There are 5 ways to turn a row about zero (a turn may also mirror it). The second row of each pair is the first, turned, with some noise. The first 45 pairs use one turn. New pairs use 2 turns, one after the other, and a turn may come again.
Known pairs, each followed by its turns in order:
[ 39 -30   0 -23 -20 -16  61   1]
[-59 -34 -36   0 -19 -31  -8   3]
G

[-35  -5  10 -16   5  11  13   5]
[-18   8 -13 -19 -15  16  20  -4]
J

[-41  33   0 -17   1  28  14  36]
[ -3  -6 -13  -7 -60 -30 -10 -25]
K

[-16 -26  17  -3  -3  -8 -27   2]
[ 18   8  -3 -12  16  26  15  21]
J

[-30  17  -9  52 -28  29  -7  21]
[  4  19  29 -15 -17  20  50 -34]
D

[-18  -9  12  31  -4  -3   2  -5]
[ -2  29  16  -6  15  13   3 -11]
J

[-13  34  -9 -24   8  24 -23 -36]
[ 31 -28  20 -20 -37  24  -3   9]
K

[-10  14  -6  23  36  23 -20  31]
[ 13 -18  10 -17  -3 -32  10 -43]
K

[  4  26 -10   2  12  82  -6  27]
[12  9 -2 25 30 27 65 37]
G

[-11 -19  30  -1   3   9  11  16]
[ 11  -3  10  -6  -3  10 -29 -26]
D

[-24 -40 -33   7  15 -17  16   7]
[ 11 -25  11 -37 -33 -24   0  20]
G

[  7  29 -17 -30 -37   7   9 -17]
[ 26  15   1  18 -37  18 -19  28]
K

[ 18  23 -32  35  29   5  15  -4]
[-19 -31  30  15   7 -25  -4 -33]
E

[ 63  -3 -34  15  -6   1  -1   8]
[ 27 -37  26  31   1 -21 -32 -12]
J

[ 34 -33 -18  27 -25  18   3  15]
[-43   7  23   5 -19  -7  13  35]
G

[  2   8  35  -4  17 -24  17  -6]
[  2  25 -29 -19   1  -4 -26   1]
J

[ -8   0   0  -3   7   4 -21 -30]
[ -4  26  24  -1   3 -11  -7  15]
E

[ 33  11 -22  -1  -5 -48   7 -18]
[-17  -7 -25 -21  15 -43  10  27]
D

[ -6  -9 -24   7 -10   7 -42  -4]
[ 16 -18  37   4  11 -16 -18  11]
K

[-21 -15  28  21   1 -15   4  -3]
[ 17  23 -14  22  -5   6 -20  -8]
E

[-36 -54 -23   7 -29  30  13  33]
[ 54 -27 -44 -22  27 -14 -23   9]
E

[17 -7 32 62 -9  0 14 19]
[ -4 -20  18 -61   2  17   5 -31]
D

[-24  -9   4 -22   5  45  54 -14]
[-23  35  -2  11 -41  29 -39  -3]
D

[ 41 -34  34   1  10  32  33  18]
[-30 -13 -19  48 -31 -20  34  12]
G

[ 46   5  -7  28  19  12  -9 -22]
[-17  27  -8  12 -33  42   4  14]
G

[ 20  -4 -13 -25  -5 -42 -20  18]
[ 14 -17   2   2  -4   0 -28  50]
J

[-28   1  28  23  20  20 -15 -34]
[-12 -23  25 -40  -6   3  37   8]
K

[ 23  -4 -19 -24   1 -21  12  17]
[-21   7 -26 -25  -4 -22   7  -3]
G

[ 22  25   1 -10 -11   9   1  -8]
[  8  -3 -10  15 -11 -30   2  -2]
J

[-11  11 -25 -25  25  17  -5 -12]
[-13   8  16 -29   6 -33  14   0]
E

[-44  36   6 -12   6  18   2  35]
[ 40   8   2  20 -48  11  13 -19]
D

[ 13 -35 -10  12   4  -2 -40  -1]
[  0 -13   4  12 -10 -17 -32  44]
E

[  4  48 -30 -27 -15 -21 -22   7]
[-24 -10  34 -52 -20  23   4  -5]
E

[ -8   2  -7  20  13 -12 -21  45]
[ 10  22  30 -21 -12 -10  32 -18]
G

[25  9 17 35  0  5 12 -6]
[ 14  16  12   5  11 -21 -21 -28]
J

[-10  10  -8  -4 -20   2   1 -49]
[-16  22 -15  43   0   3  15  -3]
J

[-20 -13  -5 -31  23  18  -3  17]
[-17 -16   4 -17 -18   2 -29 -28]
K

[ 19 -15  37  18 -23  34  -2 -10]
[-23  -7  -5 -12  20  40  -9 -33]
D

[-12 -18   9   8   0  64 -14  19]
[19  1 20 35 11 -4 39 41]
G

[-17  -7  18  20  30 -46 -15   7]
[ -9  23  -9  20 -44  -8 -34 -18]
E

[ -5  18  -7  35  -6 -20  21   7]
[ 10  11 -26   0   8 -28  21  12]
K

[ 22   8 -18 -15  39  11 -23  32]
[ 15 -47  12  23 -12   7   7  30]
D

[26 11  3 42 31 14 21 15]
[-10 -29  14 -42 -21  24   5  16]
D

[-10  -1  14  15  16 -15  18   6]
[-15  -4 -24 -12   8  -8  19  -7]
K

[-29  40 -43  -5  11  14  -2   9]
[  9 -10  30 -44  -3 -22   5 -32]
E

New pairs. What belongs after each?
[ 16  28   1  -8   1  20 -19  62]
[ -1 -49 -39 -12  -6  31  11 -29]
G G

[ 10  32 -40 -12 -26   4 -12 -12]
[ -5 -39  12  22 -21  24   4  25]
K E

[-10  11 -30 -19  -2  -7  27 -10]
[ -8  -9   4  -7   4   8 -45 -14]
G K

[-17   1   1  24  28   2  30 -16]
[-19  24  26  13   4  -3 -21 -17]
E E

[-16 -14  -1  29 -26  30  25 -27]
[-30  18 -25  -1  -8 -24  38  -4]
D J

[ -9  20  -5   5   9 -29 -32  -3]
[ 10  20 -27   6  22  13  -2 -21]
D K

[ -9  21 -54 -18 -20   1 -16  24]
[-38 -13  12  15  -7  41 -34  -7]
E K

[ 24   8 -14 -19  -7   4  -7  40]
[-11 -18  29   1 -25 -18 -23  10]
D G

[ 20 -25 -10  29 -34  29 -10  18]
[ -8  24  10  13 -46 -22  25  18]
E G

[ 53  20  26 -17  14  14 -28  21]
[ 18 -32  19  12   5  57   6 -28]
D J

[ 14 -40  29  23 -12  12 -40  -5]
[ 21 -25 -24  -5   5 -29 -30 -41]
J J

[ -9 -46   2   9 -20   2 -29 -11]
[  8  33   9 -16  -8   8  23 -40]
J K

[ 38  13  24   3 -17  33  29 -16]
[ 31 -13   6 -13  29  -1  -8  47]
D G

[ 27  31 -12  11  28  -5   2 -62]
[ 26  23  29 -28  25  -4  35  46]
J D

[ -4  27 -11  -4   4   8  -1  -1]
[-10 -14  -1   0   9  19   0  15]
K E

[ -3  16  11   2   1  -5 -29  -2]
[-14 -12   9  14 -23 -13  -1   4]
K G

[-17  47  12  -2 -18 -37 -15  19]
[-47  -3 -20 -17   2 -38  -6  27]
D D

[-18  29  -3   9 -26  28  18 -18]
[ 26  20  -8 -12 -42  -6  -2  23]
D K

[-15  -2  22   3 -21  50   7 -22]
[-27 -36 -21  -4   1  37 -15  -1]
J G

[ 11 -16  -6  15  -2 -23  -6   4]
[  6 -13 -13 -16  16  -3   6 -19]
K K

[ -2 -10  -7  -9  17  28  27  -1]
[  8   7 -21   4  36   6 -16   5]
K G

[ 43  -9  -3 -10 -36  29   7  21]
[  9  56  31  -1  15   9 -14  -6]
D D

[ -5  48 -17 -22 -15  33  31   2]
[-24  16 -24 -31 -13  55  -2  -8]
E K

[ -6   1 -23  24  32  42   8  12]
[ -2  -4  -4 -33  31 -32 -28  17]
E D

[-19 -16 -23  23 -47   0  15   6]
[ 21 -46 -23   8  31   4   9  -9]
E J

[ 16  -4 -19   2  25 -29 -28 -40]
[ 12   5 -13 -26 -23 -13  50 -18]
D G

[-14 -23   8  12  14 -13  10  -9]
[ 29 -15   0  -1  11 -14   5  11]
E K

[-14  25  25  -5  -9 -37 -43   5]
[ 10 -19 -41  20  -8 -20  -9 -44]
J K

[ -8 -19  -7  -7 -16  10  -9 -38]
[ 32 -29  -4   4 -14   6   3  13]
E D

[-15  16   6  29  19   4 -11  31]
[-11 -17 -14 -15 -23  -8 -37 -12]
K G

[ 10 -27  -1 -21   9  28  10  20]
[-10  -7 -17   1  37   4   5  31]
J E

[  3   6  13 -14 -22  -1  -5  -8]
[-9 -6 22 10  4 -1 13  1]
K G

[ 15  47  -8  14  14 -44   8  -4]
[-35 -48  -8   7  21 -19  -8  -8]
K E

[ -1 -10  -9   6  19  18 -27  31]
[  9  14 -16 -11  37  -1 -19   8]
K D

[-10  -7  18  17  17 -40 -12   0]
[ 13 -32   4   0 -17   0  -5 -35]
J K

[ 13  22 -20  30   2  26   3 -25]
[ 11  20 -16  28 -11  35   9 -20]
K K

[-4  6 14  7  4  3 25 14]
[ -2 -24   2   5 -16  -6 -13  12]
G G

[-32   4  14 -37 -10 -13  24  32]
[-26 -15   7 -42  39  -2  19   6]
E E

[  2 -40  34  15 -18  13   9  13]
[-30 -19 -39   4  -1  22  -4   2]
J D

[-44   2 -21  -9 -12  11  24   9]
[  4   2 -23   3 -33 -39   7   3]
G G

[-65  44 -31 -35   4  16  17  -5]
[-33  -7 -27 -35 -26 -12  64 -33]
D D

[ 21  16  29  -3 -41  18   9  -7]
[-21 -11 -33 -33   1 -24  22  -3]
J D

[ 21 -47 -21  17 -21  34 -15 -39]
[-15 -32  -3  18 -34  18  38 -46]
K K

[-33 -27  -3  -1   7 -31  12 -37]
[ 43 -48   0  -1 -13  -5   2   2]
E K

[ 14 -18   5   7 -15  44 -45   7]
[ -5 -57  19 -18  -5 -13 -16 -25]
E D

[  3 -15  12  34 -35  23 -19  -4]
[ -6  -3   0 -47 -22  30  16   0]
D K

[-13 -34   1 -32  39  22  -4   1]
[ 16  44   6 -17  10 -18   5  37]
K E

[28  1  2 18 32 47 11 19]
[-26 -31  15  -3 -52 -11 -13 -15]
E G

[-18  31 -24  39   1   0  -9  24]
[  4 -23 -35  45   9  -9   8  -1]
G G

[ 34 -37 -26  -5  18  21 -22  -8]
[-32 -15  34 -12  29  25 -22  15]
J D

[ 22  -1  24  -3 -35  -6  -9  -6]
[27 17 -9 27 13 -2 18 -9]
J K

[ 25 -26 -20   1  46  34 -21  -2]
[ 19 -25  47   0  -7  34 -19 -32]
D D

[11 20 57 26 -8 14 39 -5]
[-35  12   5 -49 -16  42   9  20]
E D

[-28  23  -7 -15 -18   6 -22 -30]
[ -3 -37  15 -26  -6  12  27 -12]
J G

[ 42 -13  19 -18  -1  -4  -5  21]
[ 18 -12  14  16 -10  43   1  11]
K G

[ -1   5 -23 -10  -4  -6  15  -7]
[ -4  -8   2  -2  -3   1 -29  -7]
G K

[ 31   4  -5 -22   9  -4  19  -1]
[  1  -9   4 -33  14 -10 -19 -12]
G E

[ 35  38  -5 -10 -11 -17  21  13]
[-18  26  23  13   2 -45  -1  -1]
D D

[ 28 -18 -28  14   4 -14  10  33]
[-21   4 -27  14 -35  -4 -18  22]
G K

[ 19  12 -41  -5  14   4  10   8]
[-11 -21  28 -10   6 -28  11 -11]
D G

[-22 -43 -27  15 -24  -6 -32 -16]
[ 30 -50   6  28  25  -2  17   4]
E D

[ 20  -8 -10  15 -32  12  29 -10]
[-15 -22  -9 -19 -32  -5  -8  26]
D K

[ 26  -2  -4  20 -27  21   9   2]
[-25   2   3  22 -12  13 -22 -17]
J G

[ 59 -24  22  15  17  17   1 -14]
[-19 -19  56 -16  29  21   9   2]
G G

[ 19 -25 -46  29   0  18  21 -24]
[ 11  -5  32  43 -26  29 -24  17]
J G

[ 34  28 -16   3  -3 -57  32   0]
[ 59  24  -5 -17  25 -23 -15 -27]
K K

[ 27   1 -24  -2  24  -6 -32  12]
[ 12 -20  34  -1  21  -4 -25  12]
J D

[ 41 -27  20  -1 -27 -21 -13 -30]
[-12 -13  38 -40  13 -11  30 -16]
E J

